The same things were measured in two ways. Each way mixes the same 7 hidden numbers, adds some noise and spreads widely along 5 directions of its own, which tell nothing about the thing.
Some things both ways: the first way, then the second way.
[ 32  -7   3 -26  17   5  -2 -13  18 -29 -19   9 -13 -27 -26   1]
[ 15  -5  20  32 -22  21 -45  15  62  21  10 -35 -21   0]

[ 39  16 -11  20 -13  -5 -12  26  -2 -33 -28  16  -4 -20   7 -18]
[-13  12  48  10 -65  11 -48 -12  23  -8 -12 -30   0   6]

[ 18  29  31 -21   7  10 -14  -2  38 -43  10 -12 -24  12  -9  11]
[ 13   1  35 -32 -30  51  -9 -37  -2 -38 -16 -53   4   3]

[-63 -30  14 -22   7   2 -23  22 -34  -2  -2 -22  26   8  -9 -21]
[ 14  49 -20 -43 -20 -47  45 -37  16  20 -22 -44  11   5]

[-49  15  25 -26  26   0 -23 -28  20  37  67 -29  35  17 -24  -3]
[-30  29  -8 -23  -9 -19 -18 -20 -28 -15 -25  -3   1  20]

[ 36   1  25 -13  -2   7  19  52  27 -11   5  37  -2  33 -21 -10]
[-10   3  -4 -18 -47 -31  14 -12  13  -4 -23 -29  -2  -9]

[ 12  13   5  40 -50 -31  -1  40  -7 -41  -9 -19 -11   6  50   0]
[-35  -5  -2   6  17 -40  67  38 -24  21  -2  18 -15 -24]

[ 27  33  22  30  11  -8  -3   2  35 -20  -3   8 -21  -7  39 -13]
[ -9 -14  17  39 -18 -33 -40  24  39  33  15   3  -7 -10]

[ -9  -8 -60  19 -24 -31 -15  17 -45   2 -28   3  35 -49  -6 -29]
[  3  40  10   4  -2  25 -46 -20  17  44   4 -27 -30   9]

[ -7  19 -13 -40   5   5 -10  16  19   1   8  -6  24  21 -46   0]
[-45   2  15 -39  -1  -1 -12 -14 -20 -33 -21 -19   5  -2]

[ 53 -23  -2  -5 -19 -22  34 -14   6  -4   7  19 -22 -17 -47  11]
[ 54   6  26 -38 -74 -52 -11 -74 -37  -7 -40 -47   5  29]

[-36 -53 -20  -7 -10 -12  -1   3 -55 -13 -39 -11   0 -36 -21 -39]
[ 61 -13  -5 -14 -10  12  60 -20 -33   3  -5  -9  -7 -11]

[ 52  19   1   5 -35  -4  17  37  22 -40   3  10 -25  12 -13 -21]
[ 28 -18  -1 -18 -17 -13  21 -24 -41  -9 -20 -10  -9   5]

[ -7  -6   9  -9   5 -13  12  -5  18  -7  17   1 -11 -10 -13 -15]
[ 21   1  -3 -34 -18  16  16 -36 -22 -10 -17 -29  -8  -5]

[ 10   6   5   3 -10 -19 -22  -5  -5 -12  13 -17  16 -11   8   8]
[-11 -14  56  -9 -56  62   1 -21 -76 -40 -22   6 -14 -17]

[ 24   7  39 -43  19  -8 -18 -23  23  24  49 -14  36  36 -37  39]
[ 44 -35  20   6 -41  -8 -20 -40 -61  15 -11   2 -19   4]

[ 51  20 -18   6 -24 -13  -8  37   1 -38 -26  15   4  -6  -1 -14]
[  19   16  -10   11  -21 -106    8  -40    0   54   -4  -14   14   25]

[ 44  20  24 -16  41  20   0  -9  38  29  -8  29  10  29 -33  22]
[ 10  17   6 -11 -10  -4   6 -16 -16  15   1  -4  17   4]

[-64  17   2  27  -7 -26 -45  -2 -27   1  23 -48  36 -17  56 -28]
[ 32   4   8  14  -7  -8  -9 -34 -51  33  -3  13 -29  -7]

[-11  24  -1  53 -30 -43   9  -7   0  14  44  -5  -8 -15  20 -10]
[-57  29   1 -13   9  29 -17  13 -11 -14 -18  -4 -20   7]

[ 25   2 -12 -23  12  -5  22  -9  40  -4 -15  13 -15  -7 -31  30]
[ -5 -16  17  -8  11  -9 -10   4   3   4   1 -17 -15 -22]

[ -6  -9 -49   7 -39 -34   7  25 -39   7  -1  12  22 -18 -44 -22]
[ 24 -37  -7  42   8 -30 -29  -2 -12  26   4   6 -39  12]

[  9   7 -23  14  14 -21  13  -7  11  43   6  22  26 -19  -7 -20]
[-55  42   4 -43 -18 -10  -5 -20 -36  -1 -22   6  14  -5]

Other things, the second way, with their names:
q_618: [ 13 -47  -9  27  24   3 -14  28  -1  20   9   3 -57 -22]
q_622: [ 17   2  29 -15   9  81 -42   4 -20 -30 -10 -23 -30   5]
q_438: [-28  12 -12 -35   0 -21  57 -12 -50 -22 -28   4  25  17]
q_927: [ 28 -28  -3 -22  29  58  48   6 -54 -15  -3   2 -37 -32]
q_490: [ -4  29   8 -48 -18  -2   6 -47 -58  -4 -24  -8   5  -5]
q_564: [-18  29 -23  18  36 -19  13  -5   4  22  -7  -9 -21  22]
q_487: [-43  33   3 -22   6 -29  33   9   3   3 -10 -12  19   0]
q_855: [ -8  16  18   2  -6  37  12  -1 -43   6  -4  11 -11  -2]
q_474: [-21  38 -22 -17  -4 -47  16  19  -3  45  -9  16  15  17]
q_391: [ 21   3  20 -22 -44 -17  -4  -3  -6  -9 -18 -10  25  12]
q_387: [  3 -11  45  15 -30  41 -47   1 -12  13   6   4 -12  -8]
q_489: [ 66 -46  23   2 -38  41 -50 -12 -54  -7  -8  15 -17   8]
q_611: [ 15  14  -3   0 -12 -44  32 -16  -7  53   9   4  13  -8]
q_881: [-70  34  -3 -34 -28 -68 -10  10  23  18 -20 -10  10 -15]
q_448: [ 11   4  11  24   9  47  -9 -16 -30  24   3   0 -46 -10]
q_995: [ 38 -54   9  47  27   6   2   9 -11  31  26   6 -45 -24]
q_790: [-17   1  -6 -21  -8 -14 -11 -10 -15 -13 -16   0  13   8]
q_478: [ 47 -16  14   7 -25   8 -79   2   7  20  -5 -12 -27  21]
q_359: [ 14 -29  38   9 -49   2 -20 -28 -26 -19 -11 -16 -13 -10]
q_153: [ -7 -21  24  32   7 -18   8   4 -35   0   2  18  -3   3]
q_776: [-20 -10  11  -6  11 -13  13  20  -8   9   0   0  -9 -23]
q_39: [ 65 -54  31  53 -38   2 -44  -8   1  36   9 -19 -62 -13]
q_915: [-74  27  12 -41  16   9  15  38 -14 -42 -17  13  35  -2]
q_560: [  5  -6   4 -46   3 -14 -33  -9  17 -10 -12 -43  -1  -8]
q_661: [-60   6  17   8  10 -20  -5  29   3  14   2   4  -5  -3]
q_962: [-19 -19  21 -52 -59 -46  31 -14 -81 -53 -42  20  45  -7]
q_988: [ 10   6  17  23 -32 -37   8  -6  -6  45   8  10   4  -5]
q_815: [ 14 -26  29   3 -37 -26 -21 -17  -9   2  -8 -18  -1   8]
q_268: [ -5  -4   2 -13   5 -48  21  33 -16  29  -1  17 -15 -34]
q_38: [ 73 -58  52  39 -50 -22 -47 -26 -46   4  -3   2 -23   7]
q_346: [ 41 -31  27   7 -46   8 -36 -45 -15  -8  -8 -24  -7   6]
q_437: [ 44 -29  13  32  -2   4  18  -2 -38   1  -1   7 -25  14]
q_508: [ 17 -24   8   9  38  -5  -2  27  27  10  12 -20 -15  -9]
q_417: [ -9 -12  19  -2 -43   5  -6   3 -48 -18 -21  22  -5  -4]
q_869: [  7   5  20   8  -9 -30 -27  -6 -43  21  -7  19 -13   0]
q_816: [-30  19  -8  -1 -17 -15   0  10  23  34  -5 -15 -25  -8]
q_562: [  5 -26  51  34 -38   7 -35  -8 -42  10   5  17 -12  -5]
q_684: [ 29  19 -29 -11   0 -69   2 -23  44  46  -2 -45  -8   7]
q_998: [-46 -14  17 -20 -16  13 -29  17  -9 -24 -15  -5 -11 -17]

Some of these things the first way, each followed by its name:
[ 47   7  -2 -36  -5   3  -9  18   4 -20 -12   5  15  19 -46  15]
q_815
[ 15 -33  -3  -5  -3 -36  14 -23  -6  -2   5   7   0 -33 -18  27]
q_39
[ 47  -7  -9   7  -6 -19  14 -27  -2   4 -16  13 -12 -17 -35  30]
q_38
[-36  11  33  -7   1  20 -31  37 -19  12   9 -29  34  62   4 -40]
q_962
[ 25  -5 -16 -45  20  14 -44  16 -12 -26 -43  -8  46 -13 -15 -10]
q_988
[ 60  27  22  17  15   1  -4  23  27  -6 -27  27   2  21  20   8]
q_611
[  9   2 -29  18 -15 -22 -16  -8 -22  -8 -15 -10  15 -40   6 -13]
q_855
[-54   2 -20  17 -31 -36 -19   0 -37   0  28 -23  18 -21 -10  -7]
q_564
[  9  13  10  17 -19  -4  19  30  25 -12  -1   3 -22  20   7  -5]
q_927
[  7 -16 -23   1   0 -27  13 -19 -15   7  -8  21  -5 -37 -37 -18]
q_346
[  4  28  -1  23 -22  -3  -1  -4  11 -12   9 -17 -18   0   0  -7]
q_622
[-23   1 -19  40 -14 -50  -2 -21 -15  14  17  -4   9 -45  20   4]
q_448
[  7   7  16   7  -6   2 -12   6 -19  31  17  -6  27  33 -24 -18]
q_478
[ 52   7  19 -20  18  18   4 -10  16  33   8  14  17  29 -49 -11]
q_489
[ 29   9  -3  31 -42 -33   2  56 -10 -21   4  13  13   8  25 -25]
q_816
[ 12  -1 -22  26 -38 -30  36  39   1   2   0  22  -9   0 -11 -15]
q_618
[-16 -21  -3 -42   4  -5 -12 -19 -22  18  18 -18  28   6 -64   4]
q_438
[ 56  24   3  22   8 -14  -4  -9  16   6 -12  16   5  -6   9   8]
q_387
[ 18  10  -1 -21  26 -11 -32 -34   8   4   0 -14  33 -20  -8  22]
q_562
